The rows are grouped in 4 ways, from coarse to fine. Each group lies inside one group of the grouping before and may be the whole of it. The rows also spread widely along 13 directions, which tell nothing about the answers.
Some rows, each with its group in each grouping after it:
[-19  18   0  14 -11   2   6 -18   8   1  -1 -26 -20   9   7  -6  -5 -26
   0  18  -3   4  -4  22   4 -23  -3 -10  -5  24 -23   1  -5 -13 -23  -7
  23] => gipi k91 k570 Supel
[-15  14  27 -18  10 -18  32  -7 -11 -35   0  45   9  24   9  14  32  20
  -2  -1  19  14  26  -8 -29  13  30 -41  14  -1 -12 -12 -26  10  10   6
 -19] => Finuf k242 k706 Degad
[ 25  -1 -12 -15   9  10 -21 -15  17  -1   3   8   4 -14   1  -2  -6 -24
 -11  -3  10  11   4  30  44  17  13   0  -9  26  -6 -16   8  12   4 -23
 -18] => Finuf k778 k175 Zomu
[  9 -16  -2  11  34  34  -3 -29   8 -30   1  -2  47   2  -1  12  -8  -7
  11 -19 -13  14  26  22  -3 -17  14   7   8  34   2 -52  -3  -2  -9 -17
 -11] => Finuf k778 k330 mok
[  1 -42  23 -15  25   9  12 -57   7 -11   6 -14  21   5  -9   0 -16 -11
  -2 -18   3  -2  31  24 -12  -8 -17 -26  -4  32  15   1  -1  23  -6 -15
   2] => momi k28 k27 forol
[ 13  32  22 -15   1 -45  18  22  -4  -7  -7  25 -32  13  17  -2  38  11
 -15  30  35  -2  -2   5  -1   8  10 -28   0   6 -11   6 -10  -2   1   2
 -17] => momi k927 k924 ziz
[-37  -7  18  10 -12  18  16 -44 -18   4  37 -17  -3  19 -12 -30 -35 -13
  -2 -29  17  -5  29 -10 -11  12 -14  -5  17  55  -1  11 -26 -17  -8  -8
  16] => Finuf k242 k169 pul
[-13  -3 -10   3  12  19  22   8  48  20 -25  -4  17   1  17 -24  20 -19
 -22  30  22  17 -28  52  19   9  22  14  -2   5  16   0  42   0  10 -19
 -18] => gipi k960 k906 mika
[  6   4   1   5  -2 -13  -2 -13 -21  -4  22 -13  -6   8  -7   6  -6  25
  -3 -12 -19   7  12  -1 -10 -13 -21  -7   5 -16 -25   8 -21  -7  -8   3
  12] => momi k927 k404 gozi
[ 18  21 -33   0  36   1  21  17 -11   5 -22  36  13  -4   8   3 -16   7
   0  10  10 -19 -19 -16  15   8  14 -16   5  -5  -1  10  16  -3 -14  37
 -25] => kud k640 k584 Tun
[ -8   8  -7   0  -9  24 -15 -19   9   6  22 -20  20  -3  -7  17 -33   8
   7 -17 -24  13  -3  -9   9 -18 -12   2   7 -25 -39   0 -19 -11  -9 -15
  24] => gipi k960 k906 Lufa
[-12  15 -21  18 -15  -6 -12  -8  28  -3  12 -10  -9   6 -17  -8   4   1
 -23  -1 -10  42 -19  43  -4   4  -1 -19  -4  13 -11  13  22 -14   3  11
  -3] => momi k28 k83 bov
[ 37  41 -25  27  -8 -21 -46  13   3 -21  21  -1  -5  -2  -8  15  -2  20
  -1   1 -27  12  -2  15  -2 -14  -6  -6  -3  38 -24 -35  -6 -33 -20  15
 -14] => kud k640 k40 lugu
[-25 -20 -12 -27   7  19   6 -12  14  23 -21 -14  -2  -4  25 -52  -4 -28
 -11   6  20  -7  -7  -8  27  42   2   2  -3   6  11   7   9  10  15 -21
  -6] => gipi k91 k489 romo
[ -2  10 -16   0 -11 -19 -29  -6  19 -23 -18 -40 -20   1  26 -29  24 -15
   1  22 -15  -3 -15 -14 -21  14 -13 -22 -33  17  -6 -12   7 -14  -9   1
  -6] => kud k640 k983 Pape
[ 23 -13  20 -13   2   2 -18 -13  37  -7  13 -36  12   2  15 -21  19   5
 -14   0  26 -16  -7  -1 -22  30 -28   8 -22  23  28   7  24   0   9 -28
 -27] => Finuf k868 k278 kag
[ -5  16 -32  -3  21  24  12  -5   8 -26 -24  20   9   3  17 -13  -5 -18
  10  -6  18   6 -18 -15  11  30  31 -13   0   7  -7 -10  18   0  -7  16
 -19] => Finuf k879 k200 Fitar
[ 38 -13 -11   2  21  10  -7 -29 -22 -35  14   7  29  -8  -1  23 -16  18
  15 -32 -20  -2  28   7   9  -1   1   7   3  -4 -16 -24  -8  15 -13   0
  -1] => kud k186 k775 gure
[ 26  29 -19 -15 -10 -39 -38   2   1 -14  -7 -17 -42  -6   7  -1   9  -6
  -2  20 -17   2 -15 -12   9  -2 -19 -43 -28   6 -33  -2  -9  -4 -12   9
  -6] => momi k28 k27 lub
[ 25  26 -26   9   3  -9  -9 -18   8 -37  -1  14  -4  -2  -2  24  -2   0
   2  -5  -2  12 -15  21   2  11  13 -26 -16  10 -17  14  26   6 -24  28
 -10] => kud k640 k983 keb
[ 55  32   7   5 -17 -16 -33  14  10   0  46  -6  -6  -8  -9  21   5  33
 -19  -9  16  -4 -13  17  15  14 -22  23  -7   4 -14  19  13 -12  -2 -15
 -19] => Finuf k778 k153 marol
[ -3  34 -24 -10  -1  29 -31  21  64  18   2   8  33  -5  -2  -2 -10  -2
 -19   3  12  27 -44 -15  10  14   7  -6   0  -5  -8  -3  18 -31  17  -9
 -24] => Finuf k868 k789 Bevab
[  8   6   4  -8  18   7   4   1  -9 -20 -16 -10   7   6  33  -9  11   6
  19   6  -1 -17   7 -26  -3   3   2   7   1  -7 -12 -30 -15   0  -9 -14
  -4] => gipi k91 k49 gege
[-43  24 -18  10 -31  22 -15 -12  50  -2   6 -28  -3  11   2 -30   6 -20
 -15  -1   4  35 -33   3 -13  24   3 -10 -12  15 -10  11  18 -29   8  -8
   2] => Finuf k242 k220 Zaf
[-31 -19  10   8  -4  11  16  -9 -31  36  24 -31  -4  11   1 -52 -20   0
  -9  -7  -1 -22  29 -19   1   3 -27  20  19  25   3  -2 -37 -23   6 -17
  11] => Finuf k242 k220 Zodav
[ -3  12   3  23 -17  17 -14  -3  12  12  25 -46  -1   7   8 -29 -12   5
  -4  -6   4 -11 -10  -1  -5   6 -27  39   5  28  -2   0   4 -34 -12 -21
  11] => gipi k91 k570 kip
[-38  12  26 -12 -16  14   8 -11  50 -10  -1  -4   7  13  16  -8  28 -24
 -16  10  35  31  -9  12  -8  19  23 -12  -2   9  -5  -4   1  -5  17 -35
  -1] => Finuf k778 k330 gup
[-19 -26  11  17 -13   8  19 -25 -25   5  44 -32  13  18 -10 -27  -7  38
 -16 -30  -7  -4  21   1 -32  20 -32  26  14  -9   8  34  -3  -6   9  -3
   5] => Finuf k242 k169 Ser
[ 12   3  -9  -9  10  14 -19   4  36  40  -9 -26   2 -12   6 -29 -10 -35
 -19  27   8 -13 -16  14  31 -10 -18   0 -18  39   8  -8   8 -17   2 -24
 -17] => Finuf k242 k220 Zaf
[ 43   1  10  -7  15  13 -17  -1  40  -7  -6 -40  19  -3  24  -7  14   9
   0   3  19 -17 -28  -3  -7  10 -29  24 -24  -5  14   3  33  -5  -6 -27
 -18] => momi k927 k404 gozi
[-29 -27 -26  23  13  37   8 -14  -6  -7  -3 -35  32  12  12 -48   0   8
   3 -18 -27   7   7  -6 -20  16  -4  31   7  -1  11 -25   6 -17   8  -4
  -6] => Finuf k242 k706 Degad
[-11  -7  17 -10   0  32 -17  -3   7  37  32 -16  29  -4  -3 -13 -31   3
  -8 -17  -1  -5  19 -26  22  -7 -17  26  21   3 -14 -20 -43 -23  16 -44
   8] => Finuf k778 k175 Zomu
[-49 -10  -3   1 -25  18  18  -5  -2  12  24  -2  -4  14   5 -47   2   8
 -22 -23  19  23   3  -5   6  53  12  22  23 -18  -8  18  -7  -6  31 -15
   7] => Finuf k879 k200 Fitar
[-21  22   1 -12 -28  -3 -27  11  25  -5  -6 -16 -36   6  28 -48  19 -27
  -6   8  21  20  -9 -15  24  38  13  -2  -3  29 -19 -38 -18 -21  15 -35
   0] => momi k28 k27 forol
[-26  -8 -17   5   0  -4  -2 -26  12  26   8 -31  -2   5 -13 -34 -22  -9
 -22   8  -9  -5  -7  10 -23   1 -34 -25  -5  46  17  31  15 -20  -7  15
  -2] => gipi k91 k570 kip
[ 13  19  23 -12  14 -10  16   4   1 -22   9  34  19  13   3  34  18  25
  -2   4  14   8  12  -2 -15 -10  16 -23  11 -16 -18  -9 -17   6   1  -2
 -14] => Finuf k868 k789 Bevab
[ 42  32  -2  -8  31 -10   7 -14  13 -15   4  26  27   2 -19  53 -15  17
  -3   6   7 -12 -16   3 -22 -28 -14 -51 -12  13  -4  34  20   1 -26  35
 -30] => Finuf k242 k169 Ser
[ 16  13   5  18 -10  -2 -10  12   8  17  21 -41  -2   4   5 -15   9  16
 -14  12  -5 -14 -13   9  -6 -10 -31  28  -9   0  -6  10   4 -25  -4 -15
  -5] => Finuf k242 k706 Degad
[-32  11  25 -12 -14   6  26 -11  34   1  -3   1 -16  14  21 -30  25 -33
 -19  16  59   6 -13  14   5  39  21  -8  -6  28  10  20  15   0  10 -24
  -8] => Finuf k778 k175 Zomu
[ -8 -26  -9 -33  27   9   2 -16   6   2  -5  29  37   0  -2 -24  -4   6
 -19 -18   6  11  22  -8   1  39   9 -25  11  13  20 -11  -2  15  31  -4
 -39] => Finuf k242 k169 pul
[-13  21   1   6 -15 -38  -6   8 -10  -6   4   0 -25   8   4   2  23   5
 -11  27 -25  15  14  11  -9 -22   3 -31  -1  -1 -35 -13 -35 -12  -3   4
   9] => kud k640 k983 keb
[-28   4 -38 -12  11   8   1   4  13  10 -16  22   9   3   1 -46   0  -9
 -21   0   8  17  -9 -10   4  45  17 -25   5  25  14  -5  12 -12  24  16
 -35] => Finuf k242 k220 Zaf
[-19 -13   7 -15   5  18  19 -10 -26  20  10  -6   2   6  11 -40 -21  -1
  -1 -16  18 -26  20 -42  12  27 -11   8  14   7   0   5 -30  -5   9 -13
   0] => Finuf k242 k220 Zodav
[  6 -10  -9 -12  15  -7  -3  -2  28 -25 -20  17  18   0  19 -16  36   3
 -16   6   9  19   2  25  -5  39  24 -11  -8   9  17 -20  26  15  18  -5
 -34] => kud k640 k983 keb

New rows. What belongs after each?
[-35 -20  -8 -32  13   5  -3 -24  16  -7 -22  -7  19   4  17 -28   4 -10
   0   4 -10   9   8 -26 -20  21   1 -39  -3   6   2 -21 -11   4  14  -8
 -11] => gipi k960 k906 Lufa
[ 18  23  26  -8  -3  11  -6 -15  14 -36  25   0  22   8   5  36   3  22
   9 -22  19   2  -1 -21 -19   8  -2   0   0 -13 -21   4  -6  -1  -8 -17
  -2] => Finuf k778 k330 gup
[ -2 -33  15  -1   8   9  -2 -37   6   3  14 -29   2   5  -2 -36 -13 -15
  -9 -15  12  -5  24  23   0  13 -20   3   1  59  22 -12   1  -1   0 -24
  -2] => momi k28 k27 forol
[ 14 -11  -4 -17  18  19   5 -18 -33  -9   4   7  18  -8  14  17 -30  14
  20 -28 -14 -19  20 -40  25   5   0   7   8 -51 -35  -5 -32  20  -7  -8
  17] => kud k640 k584 Tun
[-33  -7  17 -27  -2  13   0 -45  42 -17  -4 -14  22  10   2   7   7 -17
  -6  -3   0  21  -1  -4 -31   0  -2 -49 -18  -6 -10  13  -5  10   9 -16
   4] => Finuf k242 k706 Degad
[  0   7  -8   1   1  16  -9 -24   7   0  34  17  15   0 -22  -2 -28   2
 -14 -33  20  14   8  12  11  27   3  -6  13  44   3   8   6 -11   2   0
 -14] => Finuf k778 k153 marol
[ 11   1  40 -15   3 -14  19 -26 -15  -2  27  21  -3   8  -6  25  -3   9
  -7  -7  22  -2  36  29  10  -8   4 -14  17  18 -16   7 -27  20  -7 -20
   9] => gipi k91 k489 romo
[-37  -2  -2   4 -20  20   1 -12   6  12  18   1   6   2   0 -15 -10 -12
 -11 -13  -6  31  18  12  27   3  19  10  20  -6 -30 -20 -33 -11  16 -27
  27] => kud k186 k775 gure
[ -5  14 -14   8 -14  -5   2   6 -49  11  32   0 -23   4  -4 -14 -23  19
  -2 -17 -12  -5  15 -25  21   8  -8  11  21 -20 -42   7 -40 -14  -2   6
  16] => Finuf k879 k200 Fitar
[-17  27  12  -3  -5   0  -7  17  20 -22  -6 -19  13  19  31 -12  31  26
   9  10  -1   1 -12 -43 -44   8  -5  -1   2 -12 -11 -23 -12 -27   3 -11
  -7] => gipi k91 k49 gege
[ 13  27  13 -12  -1  24   6 -10  27 -33   4   8  15  10  19   6   7   4
   9 -19  45  -5 -19 -25  -6  39  12   2  -7   1  -4   9  18  -1  -4 -11
 -16] => Finuf k242 k220 Zaf
[  5  15   3  19  -8   4 -14 -21   3 -40  17 -38   4  10   5  13   8   8
  12  -8 -17   6   0  -4 -33 -11 -14   1 -12   8 -20 -10  -2 -16 -22  -5
   7] => Finuf k778 k330 gup
[  5 -18  37  -5   6  -7  27 -16  -6   4  19 -35  11  10   7   1  13  24
 -12   5  16 -32   6  -6 -33  -2 -37   9  -7 -21  11  44   3   8  -2 -14
   0] => Finuf k778 k330 gup
[ 16  -5  17  -2 -16  -2  -2  -1  12  16  21 -17  -7  -4   9  -4  12   5
 -17   7  10   7   5  46  34   4  -1  34   3 -11 -17  -2  -1   9   8 -45
   7] => gipi k960 k906 mika
[ 15 -10  -5  -2  20  25  18 -21 -22 -11   5   2  15   3   9  -9 -19  -1
   8 -23  12 -16  13  -8  19  19   2  15   6   4  -3   0   0  11  -8  -4
  -8] => Finuf k242 k169 Ser
[  1  -9 -11 -13   4 -10 -37 -17  -1 -16  -1 -28   1  -2  13 -23   0  -2
   8   1 -31   1  21 -16 -10   3 -15 -18  -8  32 -11 -49 -26  -9  -2 -16
  -7] => gipi k960 k906 mika
[ 38   1  -9 -23   0  -1 -34 -40   5   1  30   8 -12 -15 -18   2 -41 -26
 -12 -21  22  -5   9  14  40  27 -13 -24 -12  54  -6  13   4  13 -10  -7
 -11] => Finuf k868 k789 Bevab
[  6  43  15  -5 -29 -36  -3   8   2 -27  -4  -9 -61  14  31 -25  41 -23
  -5  29  38  -5 -11   0   7  31  10 -18 -22  36 -20  -1  -4  -7  -9 -11
 -11] => Finuf k242 k169 pul
[-20  -5 -17   6  12  -8   1  -9 -14 -20  -6  -7   9  12   8 -22   8  13
   6   3 -27   9  18  -6 -28   1   3 -18   9  22  -4 -37 -15 -13  -4  10
 -10] => gipi k960 k906 mika
[ -7  -9  17   0   5  -3  25   0 -17  10  -6 -16  -7   3  24 -20  10 -12
  -1  21   6 -22  19   0  14 -13  -2  11   3  -2 -11 -13 -28  -2  -3 -21
  15] => kud k186 k775 gure
[-12 -10 -15  -8   0 -15   4 -12  -2  -3  -9 -11  -9  -3   3   2  21  -8
 -19  18 -27  23   3  29  10  -8   4 -24 -13 -34 -25  11  -4  19   9  -3
   3] => Finuf k778 k330 mok
[ 34   0  11 -28  15  -1 -10   6  12  15   5  -1  15  -7   5   6  -7  22
  -8  -3  11 -16  -7 -21  13   5 -24  -3  -2 -23  -4  11  -3   6   8 -16
 -16] => momi k28 k27 lub
[ -4  27  -4 -19  -1   0  -9  -4  11 -17   3  40  -1   0   4   9   5 -14
  -5  -4  17  28   8   2  26  20  37 -26   7  16 -26 -25 -18   2   9 -11
 -14] => Finuf k778 k175 Zomu
[-16  16 -21 -10  -1   2  12   4  15  -1  -8   1   0   9  10 -32   9   8
 -15   2  22  -3 -30 -27 -18  47  -3 -18  -9  -4  11  37  27 -10  10  21
 -27] => Finuf k242 k220 Zaf
[ 30  24  -2  -8  11  22 -25   9  19  -9   3  -4  25  -4  12  12  -5   8
  10  -7  -1  -5  -8 -26  11  -4  -3   9  -4  -4 -20 -30 -11 -15  -3 -20
 -15] => Finuf k242 k220 Zaf
[ -5  44  -2  -3 -45  -9 -35   0  17 -34  15 -25 -36   9  17  -2  15   5
   7 -12   3  27 -26 -28   0  28  -3 -10 -15 -24 -51   2 -12 -16  -2 -13
  18] => momi k28 k83 bov
[ 15  25  15  20   1  34  10   1  40 -20  13 -20  26  12  15  10   8  13
   5  -8  36  -5 -33   2 -19   8  -1  34  -3  -4   1  13  35 -19 -14 -14
  -7] => Finuf k879 k200 Fitar
[ 13  10  32 -11 -12  14   0 -24  16   4  22 -16  -7   0   4  26 -14 -11
   1  -9  19   5   0  14  34 -19  -6   8  -3 -24 -41  16 -19   8 -11 -41
  34] => momi k927 k924 ziz
[-17 -21  23 -21  17   8  31  -2 -15 -11  -9   5  23  16  29 -31  26  19
   0  -6  16 -14  23 -32 -19  33   7   8  11 -21  10 -15 -19  11  24 -20
 -18] => Finuf k242 k706 Degad
[  3  25 -25  25  -4  -8  -1  25 -34  13  11 -16 -20   6   1 -16 -13  23
   2   4 -25  -5  -8 -19  10 -18 -17  13  12 -15 -32  -4 -21 -32 -13  16
   9] => momi k28 k27 lub
[  6  11 -23 -16  23 -27  18  13 -10  -4 -22  35  -2   5   6 -17  23  10
 -19  20   8  -1  -4   2  -4  25  14 -37  -3   5   8   8  12   7  11  30
 -44] => Finuf k242 k706 Degad
[-58 -10   6  13  12  15  61 -23 -13  -5 -14   6   3  27  14 -31   7 -13
   0   5  17   8  16  17 -17   6  26  -8  22  17   7   3  -2   1  -5   6
  11] => gipi k91 k49 gege
[ 12   4   6   6   8 -17  21   4 -22   4  11  20   0   5  -2  19  12  24
 -12   9 -11  11  23  43  15 -21  10   4  19 -19 -23  -3 -15  13  -1  -5
   2] => gipi k91 k49 gege
[-19 -24   5 -16  27   3  28 -39   0   1 -20  -3   5   8   6 -23  -3 -35
  -6  13  11 -13  18  12  -6  -1   1 -40 -10  41  16   4  -1  14  -4   1
 -11] => Finuf k242 k706 Degad
[ -5 -19 -11   1  42  26  16 -20  -6 -11 -21  -7  37   3  17 -14 -18  -3
  16  -6  -7 -25  10 -29 -18  -1  -3  -7   1  15  15 -22   0  -4 -14  10
  -9] => kud k640 k584 Tun
[ 24  13   9 -10  -1  19 -42  -3  55  -7  25   3  39  -4 -12  19  -7  22
 -11 -26   5  31  -7   9   2   6  -5   4   7  11  -6 -25   4 -15  15 -31
 -18] => momi k28 k27 forol
[ 13  25  20  -7  -2 -16  15  -7   3   4  12  23 -25   6  -5   8  -7 -14
 -11   6  40   0   3  24  27  -1   9 -24   6  37 -14  11  -8   0 -12  -5
  -2] => momi k28 k27 forol
[-21  22   7   7 -17  27   1 -14  -1 -24  18  18   2  10  13   5 -13  -7
  14 -30  13  24  15 -10  24  18  37  13  22   0 -40 -34 -33  -8  -3 -24
  25] => kud k640 k584 Tun
[ 30  26 -23  33  26  10  22   8   1 -25 -21  12   7   1  16  20   6  -4
  12  15   2  -2 -19  35  16 -18  27  13  -5   2 -12 -13  30  -2 -33  19
  -8] => kud k640 k584 Tun
[  9  10  -9   8 -10  15 -20 -11  -4 -45  -1 -43  -6   8  39 -29  12   9
  25 -18  -1 -14  -9 -36 -15  41  -9  33 -11   4 -10 -25   8 -11 -15 -15
   2] => gipi k91 k570 kip
[ 16 -15  -3 -21   5  16 -12 -30  31  43  11 -22   4 -17 -12 -13 -32 -32
 -27   3  16 -13 -12  28  39   5 -28  -8 -21  20   7  41  20  10   3 -21
  -6] => Finuf k242 k706 Degad
[-46   8  -8   7  -2  32  26 -16 -28 -13   9  10   6  15   9 -15 -19  -5
  15 -24   1  11  15 -34   6  14  26   3  25 -12 -31 -12 -34 -12  -2   0
  19] => Finuf k778 k175 Zomu
[ 22  -6  -8  21  31  15  18   4  -7  -1  13   8  37   5  -8   3  -6  31
  -6 -11   1  -7   6  18 -10  -6  -3  23  18   6  12  -4  15  -9  -4  10
 -24] => Finuf k879 k200 Fitar
[  1  -8  17 -11  10  -1  -5 -16   0  17  18  13  19  -1  -9   7 -23  -1
 -10  -5  -2  -4  32   7  11 -18  -5 -18  14  28  -8 -17 -35  -3   2 -15
   3] => kud k640 k40 lugu
[-46  -5  11   0 -20 -19  16  -7  21  15  -3  -6 -20  13  10 -40  26 -21
 -32  26  17  19   5  34  -7  17  10 -22  -1  29   7   8  -2  -6  17 -10
   2] => kud k640 k40 lugu
[-19  -1 -16  -7  20 -15  20   8 -15   9  -5  23  11   7  -3 -16  11  18
 -20  12  -8   5   7  -8 -16  10   5 -28  11  -3   6   8  -6  -5  15  23
 -28] => Finuf k778 k175 Zomu
[-21 -21  21  -8   0  18  25 -20  14 -18 -19 -20  -3  12  43 -40  31 -23
   0   4  31  -1   9  18   8  37  20  25  -2  10   9 -18  11  18   7 -42
   4] => gipi k91 k570 kip
[ 24 -13  14 -15  33   8   7  -3  13  28 -12 -11  11  -4  13 -19  -7 -16
  -9  16  23 -23   4  10  22 -10 -17   5  -3  28  17 -11   0  -2  -3 -26
 -15] => momi k927 k404 gozi
[ -4   0 -29 -36  20   9 -10   4  33   4 -33  15  22  -9  14 -15  10 -12
 -17  12  -2  17 -20 -12  16  26  13 -32 -14 -25  -3   0  15  13  25  -2
 -34] => Finuf k242 k169 pul
[-32   1 -17  12 -23  21 -22 -36  25  -3  19 -52  11   4  -8  -4 -22  -2
   1 -13 -37  25 -13   2 -21 -13 -24  -8  -8  -7 -27  10  -1 -20 -12  -8
  28] => gipi k960 k906 Lufa
[ 43  -1 -28 -14  23 -17 -10   0  -8 -15 -22   1 -13 -12  15  -3  11   0
  -3  10  -9  -2  -7  16  29  10   0 -10 -19 -15 -13  -4  16  20  -7   6
 -19] => momi k927 k924 ziz
[ 12 -12   6 -22  13   6  -6 -18   4 -14  16   7  31   4   4  -7  -3  35
  -5 -30  11  -4  11 -19 -21  43 -12   0   9   1  15   6   7  10  13  -6
 -23] => gipi k91 k49 gege
[ 10  -5   0 -42   4   1   0  -8  25   4   0  -1   6  -2  15 -24   5   8
 -19  -7  43 -20 -25 -39  -6  67 -18 -16 -18 -19  21  51  29  17  21  -3
 -33] => Finuf k868 k278 kag
[-14 -13 -17   2  21  28  21  -7  12  49  -4  -3  12  -2  -7 -43 -28 -30
 -24   8  21 -12  -5  22  31   9  -5   6   6  43  25  15  17 -12   6  -3
 -17] => Finuf k242 k220 Zaf
[ -3   7   4 -28   2   9  22   8  -8  14   5  49   3  -2  13 -11 -13   4
 -12 -16  44  -5   4 -22  44  52  28   4  22 -24 -12  18 -13  15  19  -9
  -8] => kud k640 k983 keb
[ 19  10 -20 -20   5   1 -18  11  16  -9 -17  -9  -2  -3  28 -39  16  -3
  -8   5  21 -13 -23 -28   8  54  -5   2 -19   9  12  -2  23  -2  12  -5
 -40] => Finuf k242 k169 Ser
[-24 -28  -2 -20  -4   9  -7 -34  13   9   8 -21   4  -1  -2 -19  -7  -6
 -16 -15 -12  25  10  10   9  13 -10 -11  -2 -21 -13  11 -10  12  19 -22
  15] => momi k927 k924 ziz
[ 19  18   2 -20 -20  -7 -14 -15   0 -26   7   1 -33   0  22 -20  13 -18
  -1 -10  34  -1  -3  -3  29  55  12  -3 -17  16 -18   1   3  14   1 -19
 -11] => Finuf k242 k706 Degad
